The rows come from 4 hidden closed curves, with some noise, and rows from the same curve form a group. Each curve winds through 8 dimensions. The rows are also pushed far along 5 directions, which tell nothing about the answers.
(in the rows, 128 means zero)
Known rows, each followed by its group:
[179 161 113 117 104 183 151  87 164 120 165 141 140 130  96 147  90 146
 126 156 153 129 147] => (2)
[112 113 166  92 135 133  69 140 106 149 125 101 128 128 155 124 160  69
 168 127  63 133 181] => (0)
[142 149 151 136 145 103 149 133 121 150 126 121 147 127 115 115 116 129
 149 150 115 117  90] => (1)
[ 90 134 126 123 146  63 120 157 107 113 106 133 120  85 179 109 146 148
 143  95 117 133 125] => (0)
[135 150 179 116 145  60 142 166 116 158 126 126 132 116 109 117 130 118
 175 127  99 114  74] => (2)
[117  94  49 165 111 147 157 116 136 109 112 190 124 129  89 114  90 127
 128 110 185 130 141] => (0)
[104 143 103 127 146  65 158  98 130 106 113 159 143  73 160 111 110 182
 147 103 134 138 126] => (0)
[180 154 111 151  74 146 169 107 169 114 165  87 112 146 120 127  64 200
 143 155 143 153  90] => (2)
[141 139 193  94 146  84 139 152 152 101 128 105 146 102 156 143 159 160
  89 113 120  98  68] => (2)
[158 100  96 170 128 130 123 128 155 142 113 120 111 131 126 150 100 109
 167 119 134 142 125] => (2)
[104  92  74 137  95 186 149 126 140 103 116 177 127 148  78 102 109 128
  84 132 174 127 137] => (0)
[167 147 101 148 125 166 136 111 147 100 122 138 127 136 103 156 110 123
 121 148 154 127 130] => (1)
[160 146 142  99  96 158  98 123  90 117 164 147 111 162  64 138 137  42
 139 143  99  66 135] => (2)
[151 131 153 131 110 130 100 162 152 132 133  41 118 133 205 136 103 165
 182 136 117 186 163] => (2)
[102  75  93 181 165 112  89 171 141 144  45  86 118 123 200 145 125 116
 170 109 123 199 152] => (3)
[194 151 148 163 113 170 149  82 169 115 180  78 115 147 133 144  94 180
 123 173 157 110 139] => (3)
[124 130 154 141 152  68 137 158 131 123  93 108 124 123 148 136 124 153
 147 124 127 136  93] => (1)
[ 79 119 191  83 169  91 135 162 130 162  92 129 167 111 138 107 164 142
  98 131 105 141 108] => (1)
[110  95 134 137 120 174 120 133 134 136 140 109 121 160 135 126 150 137
  74 132 154 134 148] => (3)
[ 98 108 145  64 149 139 121 138 120 117  84 190 183 121  82 136 158  75
  98 116 120 124 145] => (1)
[107 120 102 145 146 124 142 127 134 128  76 146 145 129 133 125  89 138
 178 132 148 166 153] => (0)
[109 151 116 105 146 134 119 124  61 131 119 194 156 134  69 120 161  43
 119 130 108  93 119] => (2)
[ 73 118 101  95 133 148 116 114  83 119  88 191 162 131  92 100 140  71
 134 127 107 126 166] => (0)
[139 168 110 122 107 131 156 109  99 119 183 169 127 117  86 106 141 128
  88 129 137  86  91] => (3)
[ 87  92 103 133 134 113 131 132 157 113  85 114 136 113 184 131 114 196
 109 106 158 194 168] => (1)
[149 116 135 168 145 175 126 155 154 141 120  72 139 163 183 162 110 154
 141 136 186 178 156] => (3)
[182 180 129 160 137 130 178  84 172 110 141  94 145 120 156 152  76 218
 136 161 167 152 105] => (3)
[136 119  65 156  99 206 122 107 116 115 150 148 120 151 102 123 126 102
  89 140 157 125 150] => (3)
[ 99 109 162 114 168 157  88 175 154 123  66  78 149 130 208 152 154 149
 107 137 145 189 193] => (1)
[152 141  71 157 105 123 139 119 135 107 130 117 126 112 155 126  79 161
 163 122 147 167 138] => (1)
[103 144 166  74 158  28 120 127  95 133 134 132 148  85 179 140 158 140
 140  77  90 135 116] => (0)
[111 160 154 108 147  17 144 122 120 130 151 132 114  59 174 109 138 186
 151  92 101 118 105] => (0)
[ 96 144 168  89 170 103 108 157 109 120  89 127 161 108 167 137 162 128
 118 123 123 143 155] => (1)
[131 161 146 131 151  73 167  91 121 151 153 149 136 100 104 115 139 154
 117 131 111 104  74] => (2)
[137 167 197  96 155  38 128 159 108 103 133 101 144  92 185 130 143 149
 166 108 107 101  98] => (0)
[ 96 105 152  89 123 163 145 161 175 112  98 117 154 127 130 116 156 182
  28 139 138 159  91] => (1)
[111 168 138 111 149  74 171 143  83 131 136 170 168 118 120 123 129 142
 135 103 156 123  87] => (3)
[146 141 109 150 114 152 156  96 122 158 159 153 132 138  74  99  93 124
 140 162 141 110 135] => (1)
[151 132 153 151 118 112 112 144 115 113 145  84 103 140 143 122 136 122
 131 139 113  95 107] => (1)
[114 126 150 127 145  93  87 156 119 175 115 110 102 109 141 114 132 100
 200 137  84 150 184] => (3)
[ 89 103 151 142 129 123  81 158  86 194 127  89  90 161 125  98 161  79
 156 143  68 147 147] => (2)
[153 121  99 136 110 158 161 103 134 131 138 177 157 143  59 120  85 107
 149 139 158 120 132] => (3)
[117 120 160 104 134 132 119 131 141 112 104  99 152 129 151 127 135 146
 114 141 111 145 142] => (3)
[113 135 108 150 157  74 114 116  78 117 105 149 135 112 149 129 123 100
 179 109 129 117 166] => (3)
[112 146 148 120 115 140 142 148 109 135 151 142 116 146  88  97 142 135
  95 151 139 106 117] => (2)
[114 116 162 108 133 187 142 174 144 136 121 130 158 160 115 127 141 140
  80 143 183 143 140] => (3)
[113 124 113 123 101 178  99  96  72 143 144 139 121 189  73 116 129  59
 136 156  99 116 171] => (2)
[107 119 152 103 168  50 151 159 151 153  87 160 148  81 128 137 137 144
 138  93 124 141  89] => (2)
[122 133 123 133 140  90 132 113 106 173 122 140 139 118 112 113 109 108
 183 132  94 144 129] => (1)
[103 142 129 118 151  59 150 141  93 158 124 195 141  97  93 106 117 112
 181 106 140 118 144] => (3)
[ 78  78 120  99 134 177 106 163 141 121  89 151 140 124 127 115 178 104
  55 116 131 139 138] => (0)
[123 115 156 166 165  93  62 162 105 153  95  54 103 138 216 149 128 101
 222 127 108 164 206] => (3)
[126  95 129 122 124 198 152 153 169 133  92 142 162 161  83 129 116 129
  88 152 166 154 117] => (2)
[144 131  82 149 112 214 127 132 142 119 136 144 129 137 107 119 118 119
  91 158 172 134 163] => (1)
[150 135 157  93 100 173 136 134 153  95 150  82 142 163 146 148 126 168
  69 142 142 148 102] => (0)
[101 129 146 102 183  89 153 140 153 105  71 150 185  79 180 137 128 173
 129 103 158 155 136] => (0)
[117 153 191  72 165 105 134 151 143 110 110 125 172  89 166 129 157 153
 110 126 118 124 116] => (0)
[165 146 155 104  99 169 107 139 122 161 162 107 127 152  85 119 125  75
 167 162  78 127 127] => (2)
[111 144 101 113 141 131 145  98 102  99 108 177 170 124 113 131 119 128
 110 126 154 129 153] => (1)
[143 128 123 144  99 162 139 117 144 137 161 119  92 162  99 125 101 149
 123 152 150 131 143] => (0)

New rows. What belongs after each?
[ 99 108 139 134 169 116 135 145 156 148  87 155 132 104 119 124 145 141
 104 132 149 135 143] => (3)
[155 126  97 192 122 132 130 129 146 167 136  85 102 128 150 114  88 147
 172 151 127 160 124] => (1)
[168 175 157 106 117 156 107  99 122 161 182 112 109 129  99 127 133  90
 163 166  68 108 138] => (0)
[147 145  78 176 136 119 177 108 156 124 141 161 124  91 124 117  95 186
 109 129 186 124 113] => (1)
[120  81 111 138 136 204  87 125 152 125 100  85 125 163 170 165 152 113
  73 132 132 173 158] => (0)
[135 144 135 140 114 128 144 124 136 152 168 129 106 118 106  97 124 154
 111 151 134 107 126] => (1)
[111 161 185  52 168  84 137 151 128 132 124 143 169  87 157 144 172 148
  87 106 113 138  98] => (0)
[143 178 214  73 130  60 121 175 110 118 137 100 141  96 134 102 150 127
 160 142  69  97  82] => (3)
[161 132 108 153 114 202 130  72 150 129 162 123 104 157  92 143 125 119
  86 167 129 109 127] => (0)
[167 122 159 146  76 208  88 121 150 110 179  37  72 184 138 131 140 139
  85 180 111 111 151] => (1)
[131 129  84 170 145 103 124  98  83 125 101 146 142 139 127 136  95  89
 187 124 133 131 152] => (1)
[125 140  93 160 126  92 178  93 104 146 130 167 138 132  76 105  93 139
 152 132 133 129  81] => (2)
[143 164 103 113  92 177 175  84 149  77 168 159 138 113  93 101 120 181
  54 153 153  96  94] => (0)
[122 110 103 172 156 132 123 124 138 173  97  93 131 147 173 158 106 141
 171 123 140 204 150] => (3)
[ 86  98 100 103 109 176  86 173  99 118  98 147 139 142 126 109 148  81
 110 123 132 157 187] => (1)
[ 84  88 109  99 101 168 117 153 121 130  92 138 145 164 107 115 126 111
 108 126 124 172 145] => (2)
[112  71  98 148 150 160 116 147 144 105  71 142 156 130 143 141 136 105
  96 114 167 142 151] => (1)
[127 119 161  90 127 155 103 183 139 121 108  99 160 122 155 121 149 114
 116 134 114 149 131] => (1)
[110 110 110 163 136 125  97 141 122 138 118 101  88 137 182 137 119 139
 156 119 150 161 196] => (0)
[125 133 145 144 118 166 101 178 120 162 142  89  94 150 127 105 150 109
 126 160 114 140 133] => (2)
[148 138 198 101 111 176  91 178 122 128 139  88 122 163 104 112 151  81
 131 176 100  99 141] => (3)
[118 120  75 120 141 166 140  95 121 110  98 196 175 120 102 131 105  96
 141 122 158 139 173] => (0)
[ 84 133 125 113 171  57 157 136  97 145 116 214 149  81  96 110 157 119
 113  92 146  99 110] => (3)
[102  56 115 159 145 109  77 160 134 137  78 106 107 131 178 144 127 101
 176  96 138 164 213] => (1)
[150 172 180 100 107 163 144 126 142 116 152 105 127 146  92 106 130 144
 112 182 101 100  87] => (0)
[146 156 142 143 108  78 150 124 130 134 149  93 104 135 138 123  86 180
 177 135 120 142 104] => (2)
[ 96  82 122 125 161 110 130 164 141 117  77 161 151 107 147 133 139 123
 116  92 167 138 141] => (0)
[ 95  94 155 107 165 146 129 148 157 106  99 142 148 119 155 143 171 151
  41 112 174 120 142] => (0)
[131 177 162  95 148 102 145 134 108 137 155 160 156  89 117 103 142 135
 122 138 132  96 129] => (1)
[136 137 108 155 123  92 113  84  97 136 152 116 105 123 144 124 114 125
 167 126 104 121 156] => (1)
[221 157 105 175  88 176 140  94 163 100 174  98  94 158 108 163  67 138
 159 161 160 103 125] => (2)
[153 171 124 125 123  50 147  96 116 137 156 123 132  86 143 121  90 163
 197 118  95 141 116] => (1)
[183 204 144 108 126 165 177  96 154  86 169 145 160 110  98 135 119 177
  72 170 165  92  94] => (1)
[120 130 130 113 111 130  87 118  73 130 147 109 129 147 136 120 150  76
 145 124  77 122 144] => (3)
[ 90  94 100 129 139 130 105 111 105 137 118 177 119 122 104 120 157  87
 101 112 130 112 179] => (1)
[ 78 119 135 119 165 120 158 184 153 127  80 146 158  99 157 112 151 191
  65 117 182 168 112] => (2)
[102 130 131 108 132 161 119 154  95 118 112 167 140 153  93 122 146  89
 102 138 156 110 156] => (2)
[159 152 130 108  80 136  99 116  79 129 184  97 107 171 115 133 117  84
 165 134  81 126 128] => (0)
[176 167 110 132 111  84 147 124  99 130 163 160 123 114  84 120  91  87
 206 119 112  96  89] => (0)
[171 171 182  75 112 169  91 136 132 149 189  75 116 135 140 147 163 105
 109 152  69 132 118] => (0)
[124 151 177  92 125 150 142 124 159 107 136  94 132 140 139 141 156 190
  40 154 127 127  90] => (2)
[175 151 159 134 124 150 123 124 171 148 153  43 130 127 183 148 115 175
 150 152 105 175 119] => (3)
[127 154 127 139 171  48 169 103 121 169 128 175 140  90  99 131 120 138
 161 112 124 119  86] => (3)
[138 123 140 173 143  34  99 135 117 135 136  75  75 100 196 136 130 142
 189 102 101 121 137] => (1)
[125 141  87 153 134  80 159  95 117 108 132 150 132  95 136 118 115 165
 112 111 139 118  92] => (1)
[157 169 159 138  98 110 126 116  90 169 189  90  94 156  83  98 126 103
 169 166  56 102  75] => (2)
[151 179 145 131 111 114 192  96 118 131 193 162 125 138  64 110 111 172
 103 150 164  79  81] => (3)
[139 101  59 194 136 173 127  70 150 142 116 136 103 150 123 153  92 123
 139 139 157 154 170] => (0)
[ 97  97 141 117 161 157 108 138 125 122  91 125 164 126 152 129 175 107
  63 130 125 126 133] => (1)
[137 154 170 138 179  36 152 164 131 120 119 115 142  77 182 138 150 167
 133  98 141 109  64] => (3)
[ 81 128 136 107 169  55 153 127  96 163  94 183 170  98 107 103 131 120
 148 112 113 131 115] => (1)
[100 113 159  86 156  98 175 170 197 120  74 150 170  92 145 141 126 212
  80 106 175 169  97] => (2)
[146 143 164 100 130 172 108 150 149 105 124 117 125 135 110 149 168 110
  74 153 121 110 119] => (1)
[104 105 132 119 152 111  85 132  85 133 122 147 123 126 142 137 163  61
 139 102 112 107 171] => (0)
[142 138 128 113 131  79 168 104 121 110 140 155 151 123 107 144 119 141
 109 104 134 112  60] => (0)
[111 139 183 117 177  52 124 171  83 140 109 152 146 113 130 127 153  90
 171 108 128  91 126] => (3)
[103 110  62 144 121 114 132  91 116 131 129 172 117 105 127 113 105 131
 151 102 137 147 174] => (0)
